There are 4 ways to turn a row about zero (a turn may also mirror it). The second row of each pair is the first, turned, with some noise. The first 36 pairs use one turn. New pairs use 3 turns, one after the other, and a turn may come again.
Some pairs, each with its turns in order after it:
[ 23 -21 -26  -5  -4 -24  -6  15]
[ 11 -35  18 -19   2 -11  20   3]  q952

[-14  -9  22   6 -41  -5 -42  -4]
[ -9 -21 -19 -38  -7 -14 -39  -9]  q116

[ 25  21  -8 -23 -37  27 -28  44]
[-15 -12 -25  17 -14 -24  66 -11]  q431

[ -6  16 -34 -25  14  30   2  38]
[  6  -1 -34 -20  -6 -31  20 -39]  q431

[-23  11 -24 -35  12   4 -19 -37]
[ 30 -34 -33  25  -8 -19 -15   1]  q959

[-24 -38  36 -12  -3  22  22  14]
[-34  43  23 -17 -22  -8   0  11]  q952

[ 28  39 -37   5 -39 -42  21  38]
[ 10 -84  16  -1 -18  22 -29 -10]  q952

[-25  26 -30   9  -8  -6  32 -33]
[ 14   5 -28  31  12  41 -11  25]  q116

[-12  -2  -6   9 -29  32 -37 -23]
[  8   7 -21  12   1  19 -48  25]  q959

[  4 -20 -15 -10  25  31 -31   1]
[ 14  18  41 -30   2  11   0 -16]  q116

[-13  22  31  18  10  30  22   5]
[  1   7  33 -15  28 -26 -10  26]  q959

[-16  -7  23   1 -24  18  33   3]
[-39   1   3   9  -7  24  -7 -27]  q431

[ -8   2 -10  33  43  40   0 -36]
[ 57  19 -14 -21  32 -21 -15  13]  q959

[ 37  -2  27 -28  31 -12 -38  37]
[ -2  -4  36  -1  38 -42   2 -48]  q952

[-39  39  10  10 -31 -44 -26  36]
[-28 -45 -50 -37 -24  11  10  33]  q116

[-41  20  17 -25  27   9 -30 -14]
[ 12 -17 -14 -36  30  32  18 -29]  q116

[  6 -12  22 -20 -19  36 -17 -26]
[-20 -20   4  38  36  -6   4  -7]  q431

[  8 -43  14  -7  12  -2  19  23]
[-11   8  26 -24 -23 -30  15  -1]  q952

[ 19 -32 -36  43   9 -43  28  21]
[-40 -10  40  45 -27   3  -9  39]  q116

[ 16 -35  16   1 -23 -23  16 -38]
[-37 -13 -19  -7 -17  -2  46  10]  q952

[-41 -10 -33  20  12 -23  23  -2]
[ -8  26 -37  -1  -9 -44  15  -8]  q959

[-10  28  38  28  -3  20 -24  -4]
[-15  29 -29  -5  21  18 -28 -28]  q952

[ 22   7   7 -25 -20  35  24 -40]
[-13  15   3  38 -21  37  35 -11]  q952

[-29  18 -14 -31  10 -34  -8  14]
[-17 -23 -17  39   0 -25  20 -11]  q959

[ 41  -9  23 -41  -2  42 -34  28]
[ 25 -18  49  30  -8  56   1  23]  q959

[ 23  11  20 -24  34 -37  28 -10]
[  6 -28   1  44   8 -10  42 -18]  q116

[ 26 -30  20  37 -21  37   0  11]
[ -6 -28  26   8  17  43  35 -19]  q431

[  3 -36 -33 -19   8  -3   0  43]
[  7  24   0  28 -34  13  44   1]  q959

[ 20   6 -25  20 -29 -38 -21  43]
[ 14 -12   0 -11 -53   0  43  31]  q431

[ 12  16  17   4  -7 -32   4  14]
[-10 -25 -15  10 -10 -20  16  11]  q116

[-43 -25   7 -22  18 -12  10  35]
[-13  15  34 -11  -3 -37 -22  34]  q952

[  3   4  18 -38 -23  10 -33 -25]
[-15  -9  -8  47  22 -30   1  17]  q431

[ 33  16  -8  16  42  41 -36  -6]
[ 41   7  14  -9  51 -20  35 -16]  q431

[-11  35 -36 -31  18  -9  39 -16]
[ 10 -45 -24 -13  -9 -42  32  12]  q959

[-19  39 -22  32 -20  -4  27 -37]
[-33  22  54 -29 -12 -20 -17   1]  q431

[  2  11  28 -38 -15 -21   1 -42]
[ 27 -29 -35  17   6  -8  -8 -40]  q116

New pairs. What belongs after each?
[-14  32 -12   9  35  12  -1 -29]
[  2 -10   2  -7 -10  -4  39  42]  q431 q431 q116

[ 31  34  11  42 -27  36   2  26]
[ 24  -7 -22 -44  37  44   3  -5]  q431 q431 q116

[  6 -38  12  17  42 -32 -36 -24]
[ -6  54  15 -46 -13   0 -19  24]  q952 q116 q959

[-14 -15 -14   7 -36 -39  22 -40]
[ -1 -14  34  60  10  24  -7  -1]  q116 q116 q959

[  0  13   7 -33  42   5  32  -2]
[ 17   7  -7  12   7 -41 -40 -22]  q952 q959 q431

[ 36  26  43  10  17   5   7 -38]
[ 61 -12 -15  19  22  -2  20  22]  q431 q431 q116

[ 24  -5   9  25 -42 -26 -30  -3]
[-12 -53  -9 -16  -7  20  17 -27]  q952 q959 q952

[ 36 -13   2 -32  31  25  12 -25]
[  4   4 -54 -29 -23 -14 -13   0]  q116 q952 q959

[ 13 -42  14  25   1  -4  10 -12]
[ 26 -21 -22  10  10   4 -31 -16]  q116 q116 q431

[-14  43 -43  13  24 -23  -8  42]
[-34 -33  24 -16  11 -31 -44 -27]  q116 q431 q431

[  5 -36 -21  36 -40   5 -38 -23]
[ 29  47 -10 -13  44   7 -30  22]  q116 q959 q959

[ 22 -21 -19 -16  15  24  25  28]
[ -7   1 -48 -18  24  12  15  14]  q116 q431 q116

[-23  -8 -17 -20  38  24  -1   1]
[ 21  34  12  -7  14 -20 -31  -8]  q116 q431 q431

[ 23  42  19   3 -34  19 -17 -38]
[ 29  27 -28 -40 -13  32  11 -28]  q959 q431 q959

[-19  32  21 -23 -10  20  25 -22]
[ -3 -13 -36  18  29 -33 -12 -17]  q952 q431 q116

[-37  -4  36  34 -29  18   9  20]
[  7 -41  34 -40  15  29   4   3]  q959 q952 q116

[ 26  14 -22  -5  20 -12  31  24]
[-40   7   3  19   7 -14  -8 -36]  q116 q431 q431

[  9  39  -3 -34  28 -21 -33  -7]
[-13  -3 -10 -39   5   8 -50 -31]  q431 q959 q431

[-23 -21  -9  23 -12  39  32  40]
[-26  20   9 -36 -20   3  15 -54]  q431 q952 q431

[-41 -35  18 -11  10 -12  19   7]
[ 34  -5  -3  -3 -23 -17  20  41]  q116 q959 q431

[ 19 -19  41 -27  29  43  15  -8]
[ -5  59   8  40 -23 -17   4 -14]  q952 q431 q431

[ 18  24  13   6  19   3 -28  20]
[ 12 -14   2  19   7 -30  34  -1]  q959 q959 q116

[  5 -15 -10  17  -6  16 -36  21]
[ 19   4  29  -1  -8 -27 -21 -18]  q959 q959 q952

[ 21  15  -2   8  -7  -7 -10   0]
[-22   1   2   6 -13 -11  -9   7]  q431 q959 q952

[  3  21  33  30 -31 -17   8  20]
[-14 -35  24 -12  17  32  27   5]  q116 q431 q952

[-40  35   2  40  36  27  38  15]
[ 11  -6  15  -8 -73 -40   5 -21]  q952 q116 q116

[-16 -23   8 -41 -24  38 -17  26]
[  0  15  38  14  38  -3  -1 -46]  q952 q959 q959

[ -2  23 -35 -34 -40  10  -8  34]
[-29  -2  32 -26  41  28  -8  28]  q431 q431 q952

[ 11  15 -14   6   7  22  39 -27]
[ 19 -36  19 -10  -2   8  -3  35]  q431 q431 q116

[  2  -2  18 -14 -23 -10 -35  21]
[ 30  28  -5   4  -3 -19  23   7]  q959 q959 q431

[ 42  14 -12  21  41   9 -12  19]
[-23  23  28 -37   2  33   9  17]  q431 q116 q431

[-29  13  -8 -37 -29  11  36 -22]
[-30  -8   5 -21  28  30   9  47]  q959 q116 q952

[-36   5  23   4 -16  24 -12 -26]
[ 26 -14  12 -23 -17 -34 -25  -9]  q952 q959 q952

[-27  14  -1 -20 -28  22 -12  40]
[ 19  25 -32  10  13 -30 -33   0]  q959 q431 q116

[-15   6 -38  23 -30  21  39   7]
[-53 -27   0 -15 -26 -14  13 -17]  q959 q116 q431

[-39  24  39 -10 -29 -28 -19  32]
[ 32 -27  42 -29  34  -8 -33   8]  q431 q116 q952

[  9  -2  34  22   4   6 -42  -5]
[  6 -26  -4  18  37 -30  -3  -9]  q952 q431 q952

[-43  42 -17 -43 -35  -2  16 -40]
[-28 -30  44  -3  41  60   7  16]  q116 q116 q959

[ 29  -2 -35  -5   1 -12  13  -7]
[-25  18   3 -33 -10  -5 -15  -2]  q431 q959 q959

[ -9  40 -14 -28 -37 -24 -29  -8]
[ 46 -23 -21  12 -22 -10  43   0]  q952 q952 q116

[ 32  24   7 -25  10 -23   7  37]
[-55 -22  -7   7  -6  -8  -7  26]  q959 q952 q959

[ 21   6 -11  44 -13   9  15  29]
[-44 -11  29   9  -1  28   0  -1]  q952 q431 q116

[ 12 -38  -4 -14  -3 -43  -5  23]
[ -6 -24 -35  22  26  -8 -36  -3]  q952 q959 q116

[ 21 -42 -15  -7  42 -29 -30  21]
[-23  45   9  39  12 -39 -21   3]  q959 q431 q952

[-32 -13 -14  22  32  10 -12  21]
[ 25   1 -48  14   9  12   6  11]  q116 q431 q952

[ -9  18  36  36  -2  14 -35 -18]
[ 42  18 -18 -26 -18  16 -29   6]  q431 q116 q431

[ -3  18  38  -3  19 -39 -11  27]
[ 39   4  -3  -9 -10  38 -36  13]  q431 q952 q959

